The rows are grouped in 4 different ways at once. Each group adds its own fixed numbers to the row, and there is some noise. The rows also spread widely along 12 directions, which tell nothing about the answers.
In the rows, zero is written as 128.
Known rows, each followed by its group in each grouping:
[123  73 133 137 103 127 104  90 104 149 130 114 134  93 140 124 116 152
 111 143  92 132 123 128 166 117 129 119 114 148 132 107 130 137 133  91
 131 109  95 188 147 121 153 104] -> X barub H K26
[105 147 152 128 122 152  92 113 137 107 109 137 144 127 145 115 139 115
 133 138 126 125 130 142 131 148 113 111 120 121 145 137 171 148  93 139
 106 155 119 120 134 135 126 135] -> S kep E K448
[139 134 152 175 112 132 106 145 124 120 117 135 125 127 124 154 143 142
 130 136 136 123 125 143 131 114 135 123 132 139 154 116 137 125 146 152
 107 126  92 109 104 114 140 147] -> Q Visi N K945
[153 144 146 146 129 102 133 119 103 127 131 108 140  63 124 143 142 146
 108 134 135 159  85 166 130 117  97 117 127 177 116 111 142 103 105 111
 113  59 140 145 114 120 138 128] -> Q Visi C K26
[119 114 118 128 120 150 105 148 117 134 112 167 142 161 141 105 129 135
 118 182 114 150 125 105 131 126 122 115 109 109 145 138 122 136 144 109
 133 137 152 146 126 116 147 162] -> S barub H K277
[143 120 161 161 138  95 122 123 119 165 157 131 147 117 131 193 108 107
 105 140 125  62 172 103 123 109 126 136 110 133 193 155 142 129 197 141
 132 152 112 120 121 157 126 181] -> X vema C K448
[ 79 125  77 131 110 138 133 145 140  80  99 110 120 134 147  78 128 145
 132 187 113 165 131  92 137 157 126 163 122 121  74 136 144 136 101 150
 117 118 136 132 112  87 119 141] -> S kep E K725
[134 144 160 153 158 116 137 101 110 113 186  97 127 128 146 149 115 101
 127  77 110  82 115 157 127  91 141 126 150 121 153 112 108  96 128 114
 121 136  60 134 148 143 154  78] -> S vema G K945
[ 76 103  96 127 131 142 148 196 135 132 109  96 121 184 141  84 122 131
 130 168 113 173 143  84 120 134 136 148 127  79  77 160 102 119 174 127
 141 139 158 154 132 107  91 149] -> X Fos G K725
[ 92  56 140 115 110 151  43 134 183 145 105  97 104 225 172 115 121 109
  93 136 127 128 145 163 106 162 162 125 101 105 176 102 131 143 127  97
  89 196  96 146 119  96 114 101] -> S Fos N K284
[147 165 162 132 171 147 163 194 127 144 155  94 123 143 151 108 138 129
 128  96 155 174  77 170 119  84 118 107 187 103  99 127 102  68 134 118
 116 107 151 140 132 122 121 126] -> X Fos E K284
[101 119 135 130 120 133 101 106 119 133 110 157 154 139 139 134 125 116
 118 171  95 106 155  98 128 139 115 118  90 112 163 155 156 155 133 119
 125 159 133 133 133 140 134 149] -> S kep H K277
[127 114 163 135 124 127 105 114 115 134 101 130 138 109 139 136 142 126
 122 110 125 114 133 134 152 122 117  88 127 150 165 124 148 129 125 100
 106 135 118 153 136 150 135 133] -> X kep G K284
[135 101 142 152  99 114  77 135 161  92  85 106 102 149 132 134 135 114
 106 137 150 111 139 149 138 152 130 142 119 158 160  95 134 120 119 127
  97 131 104 121  96 103 126 135] -> Q Fos N K725
[110 117 140 143 131 144  73 180 105 101  93 135  64 130 116  97 144 160
 106 104 151 161 132 117 169 152 168 109 151 143  59 139 123 150 124 177
 118 117 114 163 127  75 101 174] -> Q kep E K945
[118 105 125 153 103 123 169 107  80 117  89 143 174  77 133 124 135 137
 165 158  91 105 128 114 139 111  86  90 105 128 158 137 129 125 143  87
 149 117 101 115 146 175 174 102] -> S Fos N K284
[108 156 160 105 144 136 109  96 132 104 118 128 113 106 119 117 130  96
 114 100 121 122 142 121 145 167 125 126 142 136 102 156 152 160  83 146
 127 126 136 161 148 121  98 141] -> Q barub H K448
[ 86  75  75 113 122 120 130 125 159 132 135  94 148 174 167 122  90 114
 104 212  80 134 153  72 119 143 132 178  92 107 136 136 118 134 159  93
 144 143 150 167 104  98 117 141] -> S barub H K725
[120 127 154 146 158  82 117 149 140 112 111  75  98 138 129 151 129  76
 101 109 159 103 134 123 123 159 117 134 117 151 122 163 141 120 127 134
 109 134 150 117 119 113  84 165] -> X kep G K284
[115 127 121 145  95 169 132 191 177 146  92 113 134 164 165  99 153 178
 134 162 135 198 109 130 140  76 145 152 177 118 108  63 118  83 192 132
  89 127 138 151  76  92 121 150] -> X kep N K945
[150 131 134 124 138 141 102 141 131  73 135 137 133 164 140 100 144  84
 123 120 141 141 107 164 138 130 113 114 145 129 164 108 110  84  83  92
 122 101 130 129 123 122 160 112] -> Q barub G K725
[134  90 136 127 126 147 126 160  87 140 138 172 145 154 141 120 113 140
 118 146 117 129 141 109 140  87 134  95 140 106 139 121  81  99 183  81
 150 121 121 167 139 145 172 141] -> S Fos H K26
[126 129 160 125 113 143  92 103 148 131  97 131 128  92 142 154 142 147
 121 125 127 119 151 128 163 129 128 116 144 161 162 113 182 148 121 140
  86 137 110 149 110 130 125 163] -> X kep E K284
[ 86 149 161 110 141 109 147 128 141  95  67 103 125 118 127 145 132  68
 128 115 131  97 163 101 127 173  90 121 120 125 115 180 148 141 132 148
 122 140 149 113 132 142  70 169] -> Q Fos E K945
[171 119 153 137 136 100 109 145 105  88  92 137 116 108 126 128 160 123
 109  98 185 127 100 157 158 109 113  82 149 192 143  93 101  87 122  83
 101  85 142 152 113 133 158 159] -> S vema G K284
[119 111 136 194 124 129 129 154  95 120 128  97 119 151 145 106 121 132
 133 135 127 122 112 143 120 103 139 125 116 108 122 129 115 111 148 133
 120 146  78 105 138 125 135  92] -> S kep G K277
[106 127 186 118  99 179 125 132 158  99  91 138 119 159 148 117 143 112
 156  79 135 118 149 149 165  92 142 101 173 103 145  98 113 108 150 119
 103 150  82 143 142 165 124 102] -> X barub N K26
[126 101 113 167 164  96 155 161  45 123 146 114 128 119 134 110 114 124
 127 126 115 131 112 115 120 117 118  97 106 115 103 176  94 105 141  91
 170 112 132 137 157 137 145 112] -> S kep G K284
[152 150 109 174 149 128 163 160  70  94 179 138 129 114 133 103 124 135
 151 134 121 142  97 135 133 102 117 122 153 117 110 134 102  85 108 125
 159  98 100 101 132 125 186  99] -> S kep N K284
[ 92 113 140 100 106 124 101  66 213 104 109  93 111 129 140 152 114 105
  94 152 107  97 185 103 132 162 134 187 132 165 148  97 183 153 119 147
  77 131 111 157  93 108  91 153] -> Q vema H K26
[155 104 144 151 119 134  99 173 115  99 106 146  90 121 119 113 136 143
 111 128 154 133 134 121 168 119 148 109 153 158 128 109 118 117 150 143
 122 100 108 137 108 106 133 173] -> Q barub C K284
[129 136 136 106 134 138  94 101 130 124 133 145 146 120 123 130 137 129
 106 142 105 139 134 132 130 148 120 121 123 138 152 130 160 139  83 111
 115 117 133 161 125 120 138 145] -> Q Fos G K725
[104  92 112 139 121 145  99 133 145 139 143 101 109 144 146 120 109 157
 114 164 110 143 142 110 137 144 155 157 130 122 119 130 149 150 133 156
 112 141  98 148 115  85 125 149] -> X Visi E K284
[138 141 155 122 139 137 130 114 128 136 149 126 109 103 130 139 126 152
 106 103 113 120 136 125 160 104 150 147 173 130 110 113 122 110 144 141
 123 124 110 170 124 128 136 138] -> X Fos N K277

New rows, each followed by its group in each grouping:
[107 104 138 115 116 130 114 108 178 131 114  74 101 130 159 141 124 139
 100 113 118 128 153 118 154 118 156 161 157 155 124  92 145 121 152 125
  92 134 116 180  93 108 103 128] -> X kep N K284
[168 110 125 102 132 116 115 123 117  57 114 147 137 124 154 100 146  95
 115 124 155 113 111 160 151 126  89  95 143 166 174  86  96  65  93  55
 123  77 146 146 114 135 199 129] -> S vema E K284
[130 153 124 178 117 128 143 137  72 102 122 156 146  88 121 126 139 146
 159 145 116 126 111 120 144 109 108 108 122 130 130 143 135 129 107 135
 143 117 105  96 134 153 170 127] -> S kep N K725
[ 80 134 148 153 136 107 168 130 118 157 106  56 124  79 137 136 128 135
 134 122 102 141 129 114 121 128 116 127 116 123  81 173 166 150 145 150
 123 138 122 136 144 138  59 118] -> X kep C K284
[117 129 157 140 140 110 115 114 109 133 113 118 121 114 127 143 125 128
 103 125 119 107 128 129 122 136 125 126 110 132 125 146 136 139 124 132
 122 147 121 133 137 130 122 135] -> S Fos N K277
[ 82 150 130  76 184 102 162 107  85 121 140  71 133  97 132 100 124 101
 106  84  92 166  97 134 110 157 105 115 123 106  42 186 112 126  70  82
 158 107 175 196 181 130  93  84] -> S Fos G K725
[112 101 148 152 136 144  75 145  69 138 131 186 118 143 112 132 114 125
 120 141 118  96 163  91 146 149 150  90  93 105 138 185 123 188 147 151
 162 171 107 139 162 135 137 172] -> S barub H K448
[146  62 119 187 115  94 109 178  94 181 125  95 127 123 138 139 126 178
  83 174 123 153 109 126 116  98 145 136  98 156 131 109 106 105 211 110
 129  97 126 158 101  90 124 153] -> Q vema C K945
[117 117 180 147 112 154 123 120  91 150 109 166 138 100 123 160 123 161
 136 119 106 104 147 102 160  81 144  78 135 134 143 126 132 155 180 126
 123 145  89 164 146 166 135 151] -> S barub H K26
[108 126 162  91 115 125 158  92 122 101 101 148 130  72 130 160 116 137
 118 107 109  75 186  78 176  99 131 117 157 159 114 117 125 124 177 119
 126 117 104 180 125 178 122 157] -> S Fos C K26
[ 89 125 165 105 141  93 151  93 134 123  74  68 149 114 155 150 137  91
 117  88 118 116 117 140 117 124  96 107 114 137 118 141 119 120 139  73
 110 135 152 166 140 150  87 108] -> S Visi G K945
[133 204 153  75 177 130 130  81 132  88 157 172 140  80 108 149 144  93
 128 102 122 103 153 106 152 155 103 122 172 149 148 155 180 135  55 145
 113 102 151 147 134 152 148 179] -> X vema G K284
[117 117 141 122 111 152  95 152 135 118  89 134 129 150 145 111 153 162
 121 128 146 177 106 150 142 104 145 102 148 138 115  94 117 122 134 101
  94 124 139 173 114 114 134 145] -> S Visi G K725
[109 106 129 137 111 145 105 114 144 116 125 125 130 142 139 139 111 131
 124 161 107 116 147 117 129 131 143 151 122 130 150 108 145 128 142 130
 113 145  92 130 110 121 134 132] -> S barub N K26
[102 123 149  96 151 149 116 148 136 126 130 114 115 160 156 108 129 105
 118 103 127 147 138 133 134 138 128 108 147 100 115 155 127 119 113 113
 126 140 147 161 144 125 111 130] -> X kep E K284
[111 129 133 146  91 152 126 115 101 135 107 167 190 113 134 121 146 140
 166 183  98 151 122 136 122 129  89  94  97 103 172 141 162 135 115 108
 127 119 119 104 139 157 173 121] -> X Visi N K26
[153 162 100 131 125 148 136 177 132  82 138 160 144 142 130  89 148 122
 133 183 139 169 109 132 127 130  97 140 155 120 135 118 129  86  93 133
 123  83 152 106 100 108 162 154] -> Q Fos C K725
[115  14 165 119 109 113  67 103 147 151 117  40  62 137 167 145  94 158
  56  66 123 113 150 145 178 105 200 138 142 170 106  67  80 110 199  83
 105 133  79 246 127 102 101 103] -> X barub E K26
[142 149 110 175 161  94 175 190  69  78 141 112 115 122 109 103 130  91
 137 140 156 155  89 140 105 140  88 129 121 123  76 179  89  73 109 126
 167  64 155  80 135 110 147 128] -> Q Visi N K26
[133 130 130 146 147 137  87 153  74 150 147 127 123 101 125  87 134 173
 104 135 122 187  75 166 121 146 135 104 118 124  72 142 131 144  80 133
 136 110 126 159 160  89 146 124] -> S Fos E K448
[ 95 107 153 149 104 128 138 137 144  84  83 108 111 148 137 114 131 104
 141 121 150 105 145 126 136 119 120 116 132 129 120 108 110 121 150 126
 105 130 102 128 134 137 115 121] -> S vema H K26
[125 145 133 135  99 167 144 150 166 111 111 144 148 156 155 110 149 142
 150 162 132 149 131 128 140  82 123 147 168 102 142 101 128  90 165 130
 103 122 129 122  93 124 149 147] -> X Visi N K277
[108 154 122 120 147 158 164 193 129 109 146 126 123 164 160  76 125 119
 139 131 134 170 120 122 120  98 133 138 176  86  73 135  92  81 157 128
 146 122 150 142 126 123 114 128] -> S kep C K448
[135 104 151 123 113 130  92 116 149 116 119 131 106 134 131 149 124 122
  98 119 131  96 160 124 162 129 143 132 141 157 154 101 129 134 140 126
 104 132 108 165 107 123 126 155] -> Q Fos H K725
[ 96 123 164 116 103 159  88  62 153  99 114 107 112 107 142 117 131 139
 133  96 108 119 129 168 142 133 144 122 144 140 124  82 167 151  77 135
  80 138  57 162 148 129 129  80] -> S vema E K26
[ 93 106 115 123 122 149  53 119 146 132 145 137 114 158 131 129 113 134
 104 163  96 121 167 110 138 187 152 148 100 107 140 154 179 184  87 169
 112 172  98 143 130  91 127 159] -> X Fos E K725
[116 155 167 144 116 194 165 131 158 143 128 130 142 119 140 134 132 160
 163 127  97 138 140 125 139  65 147 120 189 106 147 106 164 132 168 168
 101 141  72 128 117 151 104 120] -> Q barub C K284
[137 164 140  92 170 140 126 110 112 101 170 171 126 113 121 157 117 117
 117 117 109  99 154  95 144 125 134 128 162 130 146 147 135 126 105 138
 143 127 126 142 123 139 157 167] -> S barub N K284
[105 115 100 114 173 104 163 163 104  42 127 105  96 166 131  79 111  51
 133 111 138 113 139  89 135 162 117 124 135 105  83 180  68  94 109 101
 170 113 142 131 151 122 126 125] -> S barub G K284
[ 87 130 163  70 157 157 119 146 136 150 128 142 109 147 132 128 118 124
 113  98 108 128 179  94 146 135 152 113 158  91 106 171 136 156 149 148
 128 161 135 182 147 140  82 167] -> X Fos C K284
[109  95 148 153  93 149 103 113 128 118 107 135 123 120 139 139 117 162
 132 139 115  99 162 109 153 109 151 116 133 145 143  96 139 140 169 141
 105 138  68 148 125 134 140 140] -> S vema E K26
[133 137 152 144 145 163  96 129 124 153 161 134 136 140 148 139 118 149
 121 141 106 140 109 151 116 109 147 114 141 114 162 123 161 142 116 141
 104 154  91 129 128 119 142 133] -> S barub E K284
[ 96 135 148 121 161 119 103 151 141 127 138  91  92 152 141 137 115 105
  95 108 131 132 130 128 123 142 152 145 132 118  99 147 126 139 129 153
 112 155 117 146 125  95  84 145] -> S barub C K945
[172 161 166 150 145 112 144 109  93 111 156 120 133  66 132 175 127 130
 113  92 129 101 115 148 159  82 115 120 161 165 151 118 134  87 125 122
 123  89 113 139 109 154 154 135] -> Q kep E K725
[122 121 128 116 157 118 123 101 123 102 159  86 128 136 149 102 121  91
 112 108 111 124 100 165 115 152 115 123 128 125 126 127 128 115  65  92
 124 127 105 146 155 118 143  68] -> S Fos G K284
[117  97 145 143 105 163  98 111 153 126 129  96 133 164 163  94 137 119
 135 130 118 155 101 192 117 124 127 111 131 106 164  96 140 128  92 101
  97 138  88 136 136 105 144  59] -> Q Visi H K284
[114 111 138  90 193 125 115 139  80 208 183 125 152 133 149 155 103 155
  72 127  84 158 125 108  95 114 141 109 117 109 122 178 121 134 159  83
 155 132 177 206 144 124 118 165] -> S vema E K284
[102 126 170 117 159 169 101 130 133 183 184 103  98 149 149 145  96 160
  88  87  88 133 159 120 124 100 197 148 168  95  96 144 137 147 174 162
 135 170  98 200 134 114  80 136] -> Q kep E K448
[112 138 138 144 139 108 136 100 128 133 112  74 118  62 114 146 137 161
 112 135 113 153 116 120 127 144 126 146 129 170  81 141 178 159 106 151
 101  97 134 160 119 101  83 150] -> Q Visi G K284
[104 157 105  74 113 150  98  85 179  11 113 138  99 126 136  66 155  82
 128 119 132 145 141 137 172 185 109 150 163 150 107 102 156 127   4 131
 106  92 134 153 119  93 145 114] -> Q kep H K725
[138 170 150 147 120 139 165 114 141 103 135 129 149 107 150 155 128 127
 146 121 126 103 125 129 150  67 115 134 172 142 156  91 134  99 138 124
 102 123 111 127 101 158 147 122] -> S kep H K725
[ 88  86 139 136 129 156  91 204 118 161 110 120  90 181 131 100 127 169
 106 138 137 180 138 109 129 127 167 117 131 102  73 143 112 133 182 149
 119 138 139 173 134  89  94 173] -> X vema E K26
[156 176 180  96 156 108  68  66 127  84 147 167 122  88 117 184 139  85
  92  84 150  80 133 157 143 153 106 113 138 180 180 119 177 121  39 121
  94 120 127 127 113 151 164 159] -> S kep N K26
[126 186 199 179 167 102 153 153  88 151 117 145 162 121 111 183 135  48
 143 124 144  71 137 118  89 130  71  84  89 104 178 229 158 144 151 146
 145 162 159  58 150 187  89 176] -> Q kep H K448
[119 110 120 115 141 155 109 156 152  82 165 147 109 201 157 117 109  91
 121 138 129 104 169 116 129 129 154 138 153 100 158 127 105 104 138 130
 130 153  95 124 108 114 151 139] -> S Visi C K284
[ 81 168  85 113 162  94 191 105  86 121 128  84 147  36 105  92 139 130
 141 172  79 178  97  97 113 193  66 149 102 122  40 207 173 153  48 141
 159  79 178 134 159 107 111 120] -> X Fos N K284
[153  97 147 144 143 114 103 125 132 119 158  78  97 128 143 136 106 115
  79 111 138 111 120 152 142 124 147 152 142 161 130 110 110  99 141 119
 128 111 110 163 112 100 125 126] -> Q barub E K448
[123 132 145 118 161 122 121 134 123 141 153 103  88 113 129 148 118 146
  78  88 121 146 137 110 148 110 162 151 165 146  73 132 118 127 140 135
 129 115 149 201 111 100  92 156] -> Q kep H K725
[ 49  96  88  91 110 146  92  98 153 117 120 139 154 176 148  82 123  89
 129 209  65 132 180  81 105 210 107 151  60  69 157 183 177 175  91 133
 141 158 132 123 151 113 120 133] -> X vema C K277
[ 94  96 103 137 128 124 123 176 110 123 109 133 139 174 137  87 131  98
 132 169 127 140 150  92 115 163 116 126  95  91 118 179 101 121 158 119
 171 135 159 125 141 121 127 158] -> X vema N K448
[ 78 129 152 108 131 177 131 144 170 131 138  72  80 139 149  95 116 165
 123  90 119 171 135 137 149 114 176 159 199 104  37  99 129 126 138 162
  93 134  91 190 142  96  79 103] -> X Fos E K26
[131 165 130 126 138 154 138 138 119  98 161 166 134 128 123 120 130 117
 142 141 105 125 141 117 138 127 117 132 153 102 139 146 145 122 102 153
 140 115 104 110 130 134 145 136] -> Q Fos C K725
[ 95 190 155  96 153 133 119 141 154 126 115 131 135 134 124 136 142 106
 119 132 135 151 124 130 106 158 107 131 129 116 112 163 174 155  74 159
  93 149 161 120 123 123  83 168] -> S Fos C K725
[ 90 120 163 119 153 124 141 118 103 157 146  91 125 115 135 142 107 126
 110 100  98 127 128 134 115 120 136 117 128 110  91 152 124 131 140 118
 135 141 107 163 160 142  95  97] -> S Fos C K26
